The groups are shells around one centre, one inside the other: the same stretched ball of 6 dimensions in 10 sizes.
(in the rows, 128 means zero)
Known rows, each followed by its group:
[162 155 171 128 115 182 189 172 164 156 105  64 135]  (3)
[154 168 104 122 123 154 203 118 167 134 110  81 143]  (0)
[143 142 141 116 153 140 188 141 156 152 114  60 154]  (1)
[162  83 158 109 117 135 127 162 155 135 140  91 145]  (9)
[151 135 162 121 124 132 174 147 141 118 152 127 137]  (1)
[149 131 149 121 109 130 187 167 128  96 149 131 131]  (9)
[174 166 158 147  89 173 185 168 150 167 110 105 111]  (9)
[133 114  84 104 144  92 188 126 132  97 137  99 154]  (3)
[157 130 130 120 104 150 184 166 148 120 119  89 134]  (3)
[153 102 153 101 132 126 138 124 161 109 162 114 156]  (8)
[115 140  84  99 177  86 218 107 133  90 140  92 168]  (8)
[165 171 163 139  92 168 200 164 145 128 130 125 117]  (3)
[154 128 158 116 114 156 180 172 150 118 127  87 140]  (5)
[139  81 114  88 147 106 148 130 153  97 146  82 169]  (2)
[147 107 127 119 139  97 157 137 130 138 143 114 141]  (4)
[148 121  98 109 128 121 175 127 152 118 126  89 149]  (6)
[132 119 128 102 150 120 192 151 141 102 133  78 159]  (5)
[124 115  97 105 155  70 192 122 114  81 162 134 153]  (2)
[133 117 102 111 153  99 191 145 129 126 122  79 151]  (7)
[156 156 189 121 119 180 190 168 163 132 127  83 141]  (4)
[159 160 152 136 123 142 181 134 149 158 131 114 129]  (2)
[143  92 131 106 145 112 156 155 141 135 128  73 154]  (5)
[145 138 145 127 127 119 192 160 123 123 140 120 131]  (9)
[146 133  97 113 138 124 182 121 155 133 118  78 151]  (1)
[135  94 164  90 179 133 152 145 168 146 125  29 180]  (0)
[156 103 159 112 139 125 134 134 156 150 145  97 150]  (9)
[145 123 179 100 149 150 161 136 170 118 149  83 165]  (4)
[156 179 136 136 118 159 209 141 153 149 111  93 129]  (6)
[147 180 122 120 126 149 212 111 161 107 136 113 144]  (9)
[157 163 162 123 104 158 191 137 154  97 156 141 133]  (0)
[148 117 150 107 151 119 146 110 161 132 156 107 158]  (8)
[157 143  97 126 104 133 191 140 143 122 119 106 129]  (7)
[141 109  93 109 147  90 162 108 141 123 143 107 153]  (6)
[128  96  79  96 154  81 178 126 131  94 139  92 162]  (2)
[122  95 130  88 181  88 166 120 142 100 157  87 177]  (6)
[138  89 139  87 169 122 145 127 169 130 133  48 179]  (3)
[143 132 138 115 121 115 186 142 130  83 163 145 139]  (7)
[127 104 138  88 162 124 183 152 151  96 134  57 174]  (2)
[142 130 169 107 140 145 183 157 152 110 141  88 154]  (5)
[169 163 158 137 110 158 171 130 161 160 132 118 126]  (0)
[139 117 110 105 158 127 180 139 157 146 104  39 163]  (2)
[118  88 138  81 199  93 160 119 152 115 148  56 189]  (8)
[123 136  94 105 172  75 193  87 133  98 160 126 162]  (0)
[141 144 125 126 145 101 187 123 129 134 144 125 139]  (8)
[133 120 116 108 164  91 173 111 139 124 148 104 158]  (1)
[119 114 111  94 175  91 194 127 134  93 144  84 171]  (6)
[151 159 181 116 135 179 193 155 172 139 120  64 151]  (4)
[140 148 138 122 137 129 206 154 134 123 128  97 141]  (1)
[159 177 164 131 123 181 200 150 169 161 106  70 137]  (7)
[137 181 106 123 139 126 227 112 142 109 133 114 143]  (7)
[157 131 167 120 118 141 164 148 149 123 150 121 138]  (5)
[144  80 152  86 147 127 136 140 165 104 152  77 172]  (8)
[151 105 136 110 113 126 165 160 139  97 146 113 142]  (4)
[129 119 117  94 166 121 188 131 156 111 125  54 173]  (1)
[131 117 103 106 141  98 194 140 126  88 144 109 151]  (6)
[142 119 124 102 128 132 185 147 149  90 138  92 154]  (4)
[126  96 114  88 175  88 161 108 148 101 156  89 176]  (5)
[152 172 163 131 118 162 211 161 146 128 126 102 131]  (3)
[137 168 137 111 158 152 212 123 167 131 117  60 161]  (7)
[163 192 151 137  96 191 223 162 162 134 105  89 124]  (0)

New rows. What belongs after each?
[150 110 178 108 134 138 152 154 153 119 153 101 151]  (3)
[141 116 167 103 133 134 175 159 144  91 156 107 153]  (9)
[163 146 186 130 107 177 182 186 154 146 118  83 130]  (9)
[143  96 147  98 137 132 162 161 152 108 136  74 159]  (6)
[136 106 145  94 173 134 164 138 168 145 117  30 176]  (7)
[136 133 123 107 167 128 185 125 160 148 114  49 165]  (3)
[129 127 118 102 164  90 179  98 141  95 167 125 163]  (7)
[113 112  96  85 189  75 189  96 140  81 158  93 182]  (9)
[151 133 184 114 143 147 161 138 162 141 146  95 152]  (2)
[150 153 177 116 137 157 182 136 164 127 143  99 150]  (3)
[146 116 129 109 119 122 175 146 140  90 150 119 145]  (1)
[139  82 154  91 168 108 132 126 159 127 154  78 174]  (9)
[124 113 129  95 187  91 170 106 147 121 151  84 176]  (9)
[116  90 103  87 175  79 184 137 128  85 145  79 174]  (0)
[166 164 154 136 108 171 189 155 159 160 110  88 126]  (5)
[154 159 184 115 121 172 187 143 167 109 148 108 146]  (8)
[155 156 129 120 126 146 182 116 165 131 132 102 144]  (5)
[146 124 175 113 147 148 170 163 155 149 124  63 153]  (4)
[153 175 148 135 120 143 202 134 143 132 138 127 128]  (4)
[143 137  91 119 119  98 193 120 126  87 154 149 135]  (9)
[132 130  96 108 164 103 190 115 145 133 123  74 160]  (6)
[163 154 132 134  90 162 200 173 144 129 110  99 120]  (9)
[139 114 120 100 165 107 157 100 161 128 145  87 168]  (3)
[132 130 129  99 149 133 200 145 151  96 130  71 164]  (3)
[141 106 180 100 165 142 155 153 164 149 129  48 168]  (8)
[141 152  97 120 148 102 190  92 144 126 142 121 147]  (8)
[140 167 111 125 140 136 221 139 143 135 108  77 142]  (9)
[124 105 116  93 163  80 175 114 132  75 172 125 166]  (7)
[138 175 109 127 137 116 221 116 133 111 139 128 138]  (7)
[160 119 149 112 111 153 159 151 162 119 135  95 144]  (5)
[142 121 127 116 159 100 164 119 141 150 139  98 151]  (8)
[139 146 154 111 154 127 183 119 153 120 151 107 156]  (3)
[141 142 153 108 158 151 187 137 167 143 118  53 162]  (5)
[161 134 196 118 120 180 166 174 169 148 123  68 144]  (7)
[140  87 119 111 145  90 157 154 124 131 136  93 148]  (2)
[156 119 115 126 115 112 165 142 132 133 135 121 129]  (5)
[125 103 127  86 178 115 176 132 157 111 130  46 182]  (3)
[159 157 131 120 113 169 191 140 170 135 111  75 141]  (3)
[146  94  92 115 130  90 159 143 127 129 131 102 141]  (2)
[141 118 140 104 146 140 181 158 155 126 118  54 159]  (5)
[141 137 134 119 127 115 196 149 126  98 149 129 138]  (1)
[129 156 133 116 156 113 213 129 133 109 144 110 151]  (7)
[143 115 144 100 143 154 178 163 165 130 108  35 163]  (8)
[121 134 149  96 178 118 201 133 147 101 145  76 173]  (2)
[159 124 146 114 115 135 154 126 157 111 158 129 142]  (9)
[145 160 174 124 137 152 201 156 147 133 132  94 142]  (2)
[134  70 120  95 156  82 145 142 131 107 152  95 163]  (7)
[124 115  82  90 179  90 180  90 155 107 138  73 179]  (8)
[140  85 127  88 147 116 150 135 157  99 145  77 170]  (7)
[167 128 159 123  95 155 158 155 155 121 143 121 130]  (3)
[156  99 194 107 132 152 138 166 162 138 143  80 153]  (8)
[153 162  92 123 113 135 199 112 154 114 128 115 136]  (0)
[168 133 183 118 106 186 161 168 175 143 121  72 141]  (4)
[156  86 151 114 117 125 145 178 137 130 135  95 139]  (2)
[130 160 105 106 164 126 212 104 158 117 125  74 164]  (7)
[171 147 146 136  98 166 172 159 158 163 109  90 123]  (1)
[152 141 162 110 144 163 172 134 178 146 122  59 159]  (5)
[176 170 156 140  86 181 181 148 165 149 121 113 118]  (7)
[123 114 101 103 167  83 192 129 125 107 140  93 160]  (3)
[160 189 150 134  94 177 218 149 156 112 128 121 124]  (2)
[130 119 138  85 165 140 183 130 171  99 132  49 181]  (8)
[140 141 121 103 138 138 195 127 159  97 134  87 158]  (1)
[136 107 101  95 158 103 164 107 156 112 140  83 168]  (1)
[166 171 165 139  83 165 198 163 142 112 144 147 113]  (0)
[160 164 180 123 123 191 190 159 177 154 108  59 143]  (7)
[137 135 148  97 162 147 183 125 174 121 129  56 173]  (1)
[161 129 129 119 109 136 163 132 154 120 141 118 137]  (5)
[152 143 181 118 136 161 177 153 162 143 130  80 148]  (1)
[162 120 141 129  91 133 169 172 130 116 140 132 120]  (9)
[164 169 146 137  83 166 206 166 143 113 129 129 116]  (9)
[170 129 132 134  98 145 160 156 148 159 116 101 122]  (3)
